The groups are shells around one centre, one inside the other: the same stretched ball of 5 dimensions in 8 sizes.
Known rows, each followed by its group:
[ 20.1  30.4 -15.2 -46.7  14.2   4.1   6.9   3.6   9.5  31.6  11.2 -26.0
 -43.7 -10.7   0.5  26.2 -15.2  37.4 -33.7   1.1 -20.7] | V
[ -9.6  23.5   7.5 -21.7  24.8   1.3 -14.1 -29.4   6.9  34.7 -27.8  13.4
 -13.7  -9.9  11.6   3.9   1.0  -3.6  -5.9   9.6   4.4] | J
[ 13.7  38.7  -4.7 -36.8  13.7  11.4   4.2   6.4  11.3  26.3  14.4   5.5
 -38.1   4.9  -5.0  20.9 -26.1  31.0 -22.4  11.8  -6.0] | E
[-16.0  23.6  15.8 -21.2  27.2   0.5 -17.2 -25.9  -0.4  40.7 -34.9   2.0
 -13.0 -12.2  15.2  -5.0   8.3  -4.6  -9.2   1.4   4.1] | T
[ 15.5  38.6  -2.3 -48.8  15.1   8.1   7.7  18.1   9.5  36.4  18.1 -14.2
 -45.0  -2.3  -4.1  27.8 -18.2  39.3 -24.6   2.0 -10.9] | E
[ -4.2  15.3  -9.4 -32.7  21.1  -3.7 -11.6 -33.9   5.1  29.9 -28.0 -21.4
 -23.5 -25.0  13.7   2.8   7.1   4.3 -21.3   1.0 -15.5] | P
[ -3.6  30.7  14.4 -43.1  25.5   0.4  -4.4  -0.9  10.6  49.5  -8.8   2.0
 -26.7 -11.6   5.7  25.0   4.0  13.3   0.0   2.1   4.8] | D
[-34.2  19.6  16.1 -14.9  25.3   2.3 -27.9 -45.7   2.6  24.8 -47.6  21.4
  -5.7 -12.6  13.4 -21.9   9.6 -25.1   6.0  12.0  10.0] | H
[ -3.9  22.5  -3.3 -34.1  19.5   0.9  -9.2 -19.2   1.4  30.7 -19.5 -23.0
 -28.8 -17.5   9.9  -0.2   1.2  12.0 -25.1  -1.5 -14.3] | J
[ 25.3  36.0 -11.5 -51.4  14.1   5.8  11.9  17.3  10.9  37.0  21.9 -24.0
 -48.0  -6.0  -3.0  35.2 -19.2  45.9 -32.8   0.4 -18.1] | H
[-23.5  20.2  10.9 -18.7  24.4   1.3 -22.2 -37.5  -0.3  28.9 -40.9   3.6
 -12.0 -14.3  14.4 -16.7   8.1 -12.6  -7.8   5.3   1.5] | V
[ 13.0  33.4  -2.2 -42.1  18.5   4.7   3.6   3.4  12.3  38.0   7.1  -2.9
 -35.3  -5.2   0.5  29.1 -13.1  28.0 -17.6   6.1  -5.9] | T
[  1.6  33.1   1.2 -41.4  16.9   6.5  -1.8   1.1   7.4  31.6   0.9  -8.0
 -36.1  -6.2   0.0  13.1 -10.5  22.6 -17.4   4.1  -7.3] | V
[  0.3  18.1 -16.8 -39.8  16.1  -0.8  -7.1 -27.2   9.1  22.2 -15.3 -22.5
 -32.0 -22.7   6.9   7.0  -0.9  11.9 -22.7   4.4 -20.0] | P
[ -8.9  19.0  -2.7 -33.9  20.6  -1.2 -12.4 -25.4   0.3  30.9 -26.8 -26.5
 -26.5 -22.3  12.5  -4.4   7.2   6.6 -23.1  -3.1 -15.0] | H
[ -0.8  18.9 -11.9 -32.6  17.7   0.0  -9.1 -26.6   1.9  25.1 -20.9 -27.7
 -29.3 -20.4  10.7  -1.8  -0.2  11.9 -30.8  -0.4 -20.1] | V
[ -4.0  18.0 -14.9 -44.5  15.9  -1.3  -7.9 -25.4   9.4  22.4 -15.4 -25.2
 -33.9 -25.2   5.8   6.1   2.3  10.9 -18.7   3.1 -20.1] | J
[-24.4  26.6  27.4 -23.7  30.3   0.8 -19.5 -22.4   3.6  46.0 -35.5  19.2
  -9.3  -9.7  13.2  -0.5  11.9 -11.6   8.9   5.1  16.2] | D
[ 10.8  21.9 -20.9 -41.3  14.2   1.2  -0.9 -19.0  11.6  22.4  -3.7 -20.3
 -36.2 -17.7   3.7  16.4  -9.4  21.6 -27.5   6.4 -21.3] | J
[ -4.9  31.0  -2.2 -31.3  15.1   9.0  -7.6 -15.3  10.8  18.7  -5.8  12.7
 -28.7  -2.1  -1.3   4.1 -15.6   9.6 -10.3  15.4  -2.5] | D
[-25.7  16.6   7.0 -34.5  24.3  -3.2 -20.3 -37.3   8.6  30.9 -37.1   1.0
 -16.7 -24.4  11.5  -3.3  15.8 -13.6   5.9   6.4   0.1] | E
[  6.6  35.0  11.5 -40.2  24.1   3.2   0.7   4.7  13.5  48.8   1.4  11.8
 -27.7  -3.6   2.7  33.5  -6.5  20.3  -3.2   6.8   6.7] | E
[-12.4  28.3  10.3 -25.0  21.7   5.3 -13.4 -18.5   2.3  31.1 -22.0   4.9
 -20.7  -6.3   7.8  -4.4  -2.7   2.6 -11.5   6.0   1.3] | P
[-15.3  22.5   5.6 -11.8  22.4   4.3 -19.4 -38.7   1.8  23.9 -35.2  14.1
 -10.8  -6.8  12.6 -13.8  -2.6  -9.5 -12.7  11.5   2.3] | H
[ 16.2  30.1 -15.0 -44.1  13.2   5.2   4.4   0.7   7.3  27.5   8.0 -26.5
 -43.1 -10.2   0.5  18.4 -15.5  34.6 -35.1   1.3 -21.4] | J
[-26.1  24.5  28.3 -20.8  31.8  -0.6 -21.5 -27.9   3.5  47.2 -40.9  21.6
  -5.5 -11.2  15.6  -1.6  14.8 -16.1  10.6   5.4  17.7] | B
[  8.3  24.7 -11.7 -41.2  16.5   1.5  -1.4 -10.3   5.5  30.2  -5.4 -28.1
 -36.6 -16.5   5.8  12.5  -5.7  24.4 -30.8  -0.8 -19.8] | P
[  2.0  37.5  17.0 -31.9  24.3   6.6  -2.6   4.1   9.0  46.3  -2.5  17.6
 -24.3   2.5   3.3  22.7  -9.5  16.9  -5.3   7.4  10.3] | D
[ 20.4  35.3 -14.4 -47.3  11.9   8.0   8.7   8.4  14.0  26.8  19.8 -10.9
 -45.2  -3.4  -5.5  29.5 -23.4  38.4 -27.1   8.3 -15.6] | B
[ -2.4  28.3   8.6 -36.6  24.2   1.0  -6.0 -10.3  10.6  42.7 -12.1   5.7
 -23.8 -10.6   6.7  20.4   0.4  10.0  -3.8   5.9   2.9] | P
[  3.9  32.4   4.7 -46.2  20.6   3.1   0.2   3.5  12.1  41.7   1.8  -3.1
 -34.0  -9.2   1.2  26.9  -5.1  22.2  -8.2   4.0  -2.4] | T
[-11.7  26.0  23.1 -28.4  31.7  -2.4 -12.8 -16.1   5.4  55.2 -29.1   9.9
 -12.3 -12.7  15.0  14.6  12.6  -1.6   2.5   1.0  12.2] | B
[  6.7  25.6 -10.3 -47.9  17.0   0.8  -0.1  -8.6  13.4  31.5  -0.6 -15.2
 -36.9 -16.9   2.0  23.5  -5.0  21.9 -16.3   4.8 -13.9] | T
[ -6.6  23.0  14.9 -33.3  30.2  -4.6 -10.3 -17.2   6.2  53.9 -26.8  -2.2
 -16.5 -18.2  15.4  18.2  13.6   3.1  -3.4  -1.4   4.4] | B
[  6.8  20.2 -14.9 -25.5  17.8   1.3  -7.0 -29.6   4.9  24.1 -18.0 -14.4
 -25.2 -14.4  10.7   4.1  -7.4  12.5 -31.8   5.7 -16.6] | H
[  1.3  29.4   1.8 -46.1  19.8   2.0  -1.9  -0.9   8.9  38.6  -3.0 -13.5
 -34.9 -13.4   3.1  19.5  -2.0  20.9 -13.5   0.8  -7.7] | T
[  2.8  28.5   0.3 -50.6  20.1   0.4  -0.4   0.4  10.6  41.0  -1.3 -17.1
 -36.6 -16.5   3.0  24.6   0.2  22.7 -12.1  -0.4  -9.1] | D
[-23.9  23.5   4.8 -28.8  18.9   4.8 -18.9 -32.1   8.5  18.4 -27.0  13.4
 -19.9 -11.6   4.4 -10.4   0.0  -9.7   1.8  13.9   1.4] | B
[-11.2  17.0  -0.9 -24.4  22.7  -1.6 -16.3 -35.2  -0.7  30.4 -35.5 -17.3
 -18.6 -20.8  16.0  -9.1   7.9  -1.3 -21.8  -0.3 -10.8] | V
[-13.8  21.7  -2.1 -37.5  19.1   1.2 -12.7 -28.6  13.9  23.7 -19.5   7.2
 -24.1 -16.7   3.9   6.4   1.2  -2.2   1.5  12.9  -2.7] | E

New rows, each followed by its group:
[ -8.1  19.4  -2.0 -34.6  21.3  -1.5 -11.7 -24.4   1.6  32.6 -25.7 -23.8
 -26.1 -22.0  12.2  -1.2   7.3   6.7 -20.8  -2.3 -13.4] | J
[ -5.9  26.0  12.4 -41.1  27.1  -2.5  -7.2 -11.0  12.1  49.5 -16.2   4.0
 -22.1 -16.1   8.8  24.9   8.7   6.6   3.5   3.4   5.2] | E
[  4.2  20.4  -3.4 -34.9  23.7  -3.5  -5.8 -20.2   6.0  41.6 -19.4 -18.3
 -24.7 -20.3  13.3  16.3   5.0  13.0 -21.1  -1.2 -10.8] | T
[-11.1  18.6  -8.5 -24.3  17.5   2.5 -15.7 -38.6   4.9  16.5 -28.2  -4.5
 -21.3 -15.6   9.2 -10.4  -2.4  -2.3 -18.3   9.6 -11.0] | T
[-20.6  24.6  12.6 -17.2  23.6   4.3 -19.9 -32.3   2.5  28.1 -33.8  16.1
 -12.0  -7.2  10.8 -11.9   1.0 -10.4  -4.4  10.1   6.5] | T
[ -2.9  22.7  -9.3 -36.9  16.2   2.4  -7.9 -19.8   4.3  23.4 -14.5 -21.8
 -32.4 -17.1   6.1   0.0  -3.2  13.5 -24.9   2.1 -17.2] | T
[ 11.8  25.5 -12.1 -33.2  17.2   2.8  -1.4 -14.7   7.1  29.2  -5.9 -14.8
 -31.4 -11.2   6.4  14.4 -10.8  22.0 -30.3   4.5 -15.4] | T
[-12.7  22.0   5.1 -26.1  22.4   1.1 -15.1 -25.5  -1.9  32.2 -30.3 -14.7
 -21.1 -15.9  13.2  -9.4   5.3   2.1 -20.2  -1.1  -7.6] | H
[-31.5  15.1   8.5 -13.1  24.5   0.3 -28.3 -53.5   1.4  21.5 -51.5  12.5
  -5.5 -17.0  16.1 -24.8  10.8 -25.3  -1.5  10.7   3.3] | H
[-10.1  17.3  -7.8 -20.2  18.7   1.6 -16.6 -39.5  -0.8  19.4 -33.2 -14.8
 -20.0 -17.0  13.5 -16.0   0.1  -1.0 -27.5   4.1 -14.3] | B
[ -3.7  39.3  11.3 -31.1  17.8  12.0  -4.8   1.8   8.3  29.3   1.0  19.1
 -29.2   6.6  -2.8   8.6 -18.0  15.8  -8.0  12.5   6.0] | E
[-22.3  19.2  -0.4 -28.1  18.7   2.5 -19.6 -37.5   5.0  17.7 -32.1  -1.0
 -20.4 -17.3   8.1 -14.8   3.6  -8.9  -7.2   9.1  -6.1] | J
[ -6.6  27.4   3.9 -47.2  20.8   0.9  -5.7  -8.9  14.4  36.4  -7.5   0.6
 -30.5 -15.3   1.9  20.7   1.6  10.5   1.5   7.0  -1.4] | H
[-16.1  28.3  10.7 -32.8  21.3   4.6 -13.0 -17.3   8.2  30.4 -18.5  11.3
 -22.6  -8.6   4.2   2.1  -0.6   0.2   0.6   9.5   4.2] | P
[  7.8  31.2   3.4 -25.5  21.2   5.3  -3.4  -6.0   0.2  38.4  -9.6  -9.2
 -26.6  -3.3   8.9   8.4 -10.2  21.3 -30.4   0.4  -6.3] | E
[-12.8  23.5  13.4 -37.4  27.2  -2.7 -11.9 -17.8   8.2  46.1 -24.7   0.0
 -19.8 -18.5  11.1  13.5  12.2   0.7   1.8   1.7   3.7] | J
[-19.8  17.0   2.8 -19.7  23.0   0.0 -21.1 -43.2   2.3  25.1 -40.3   1.2
 -12.7 -17.4  14.4 -13.9   7.2 -12.2 -10.1   7.2  -2.9] | P
[ 14.8  36.3   6.7 -39.8  22.6   4.2   4.7   9.1  12.3  48.5   7.2   5.5
 -31.1  -1.6   2.3  36.3 -11.5  28.3 -12.8   5.3   2.0] | E
[  2.6  24.6 -11.3 -43.6  15.3   2.3  -3.3 -11.5   6.4  26.1  -6.0 -26.4
 -37.7 -17.3   3.8   8.5  -5.0  21.1 -26.1   0.8 -19.4] | V
[  4.6  27.8 -10.2 -34.9  14.5   5.9  -3.6 -12.1   5.6  22.3  -4.6 -14.6
 -34.6  -9.0   2.7   5.2 -12.8  20.6 -28.3   5.4 -15.5] | P
[-19.1  20.9  10.9 -31.6  25.5  -1.5 -16.9 -27.6   5.0  37.2 -32.4  -1.1
 -17.5 -19.0  12.2  -0.4  12.0  -6.0  -1.4   2.9   1.2] | P
[-15.6  27.5  16.5 -27.7  25.0   2.7 -14.4 -16.3   1.3  39.4 -25.9   1.7
 -19.0  -9.8  10.4  -2.0   4.9   0.8  -7.0   1.8   4.0] | J
[ -7.6  21.1  14.3 -23.7  30.7  -4.1 -13.7 -25.7   2.8  50.9 -34.3   0.1
 -11.1 -16.5  18.7   9.7  12.6  -1.6  -8.5  -0.5   4.6] | B
[  0.9  25.9 -12.0 -44.2  14.2   3.9  -3.4 -14.6  14.4  21.0  -1.9  -6.0
 -35.8 -13.6  -1.0  14.7  -9.4  16.0 -13.0  10.8 -12.6] | J
[  6.0  30.2   9.9 -30.4  25.7   1.5  -3.3  -5.2   5.4  48.9 -11.3  -0.6
 -22.8  -6.8  10.2  21.1  -2.4  17.0 -16.2   1.1   1.4] | V
[  0.7  26.6   8.4 -18.5  26.0   1.9  -9.4 -20.9   3.4  41.6 -22.9   7.8
 -14.7  -5.7  13.5   8.9  -2.9   6.0 -17.0   5.4   3.0] | E
[ -1.2  31.0  -4.9 -39.9  14.2   7.6  -3.9  -7.7  10.6  21.5  -0.2  -1.2
 -35.4  -6.3  -2.3   9.0 -13.6  17.4 -14.4  10.4  -8.4] | T
[-15.9  21.6  19.4 -17.1  31.0  -2.0 -18.8 -30.4  -0.5  47.1 -41.2   6.2
  -7.0 -13.5  19.5  -2.1  12.7  -8.9  -6.4   0.8   8.3] | D
[ -3.9  35.9  14.3 -28.5  22.1   8.1  -6.4  -4.5   9.7  36.8  -6.4  23.7
 -22.5   3.2   1.8  14.0 -11.5  10.1  -2.6  12.3  10.4] | D
[  4.7  25.5 -17.7 -42.9  11.8   4.8  -2.2 -14.3  10.6  17.0  -0.6 -17.6
 -39.2 -13.9  -0.5   9.4 -12.6  21.2 -24.8   7.8 -20.0] | T
[ -9.6  15.9 -13.8 -26.9  16.8   0.8 -15.1 -42.6   7.1  14.6 -28.2  -7.5
 -22.2 -19.5   9.3  -7.7  -1.2  -2.6 -18.3  10.4 -14.2] | D
[  0.9  33.4   5.2 -38.4  19.8   5.9  -2.7  -2.7  12.6  35.1  -0.6  10.6
 -29.7  -3.6   0.1  20.7 -10.2  16.3  -5.8  10.2   1.9] | T
[  5.2  35.6   0.4 -33.9  16.1   9.5  -1.3  -0.3   7.9  28.2   3.1   3.4
 -33.3   1.0  -1.0  12.4 -18.2  22.7 -19.6   9.1  -4.2] | V
[  1.3  35.2  12.3 -37.9  22.6   5.0  -2.1   3.5   9.4  43.8  -1.8   7.3
 -28.6  -2.9   2.6  22.3  -6.8  18.5  -6.9   5.3   4.5] | P
[ 10.4  37.7  13.3 -34.5  24.2   5.4   1.7   9.5   7.7  50.3   2.2   6.7
 -28.0   1.1   4.3  28.6 -10.4  25.5 -13.9   3.3   5.2] | B
[-22.7  21.8  19.4 -24.2  28.9  -1.3 -20.0 -29.0   1.4  42.3 -39.3   5.2
 -11.1 -15.8  15.6  -5.0  14.3 -10.9   0.2   1.9   7.4] | V
[  3.7  30.4   7.2 -27.3  22.9   3.8  -5.1  -7.0   1.2  41.4 -12.5  -6.6
 -24.8  -5.5   9.6   9.6  -5.6  17.4 -23.8   0.2  -3.3] | J
[ -0.3  27.6   9.7 -38.8  25.5  -0.9  -4.9  -6.0   6.7  48.7 -13.3  -8.1
 -25.8 -14.1   9.6  20.4   4.7  14.5 -10.5  -1.3  -1.1] | P
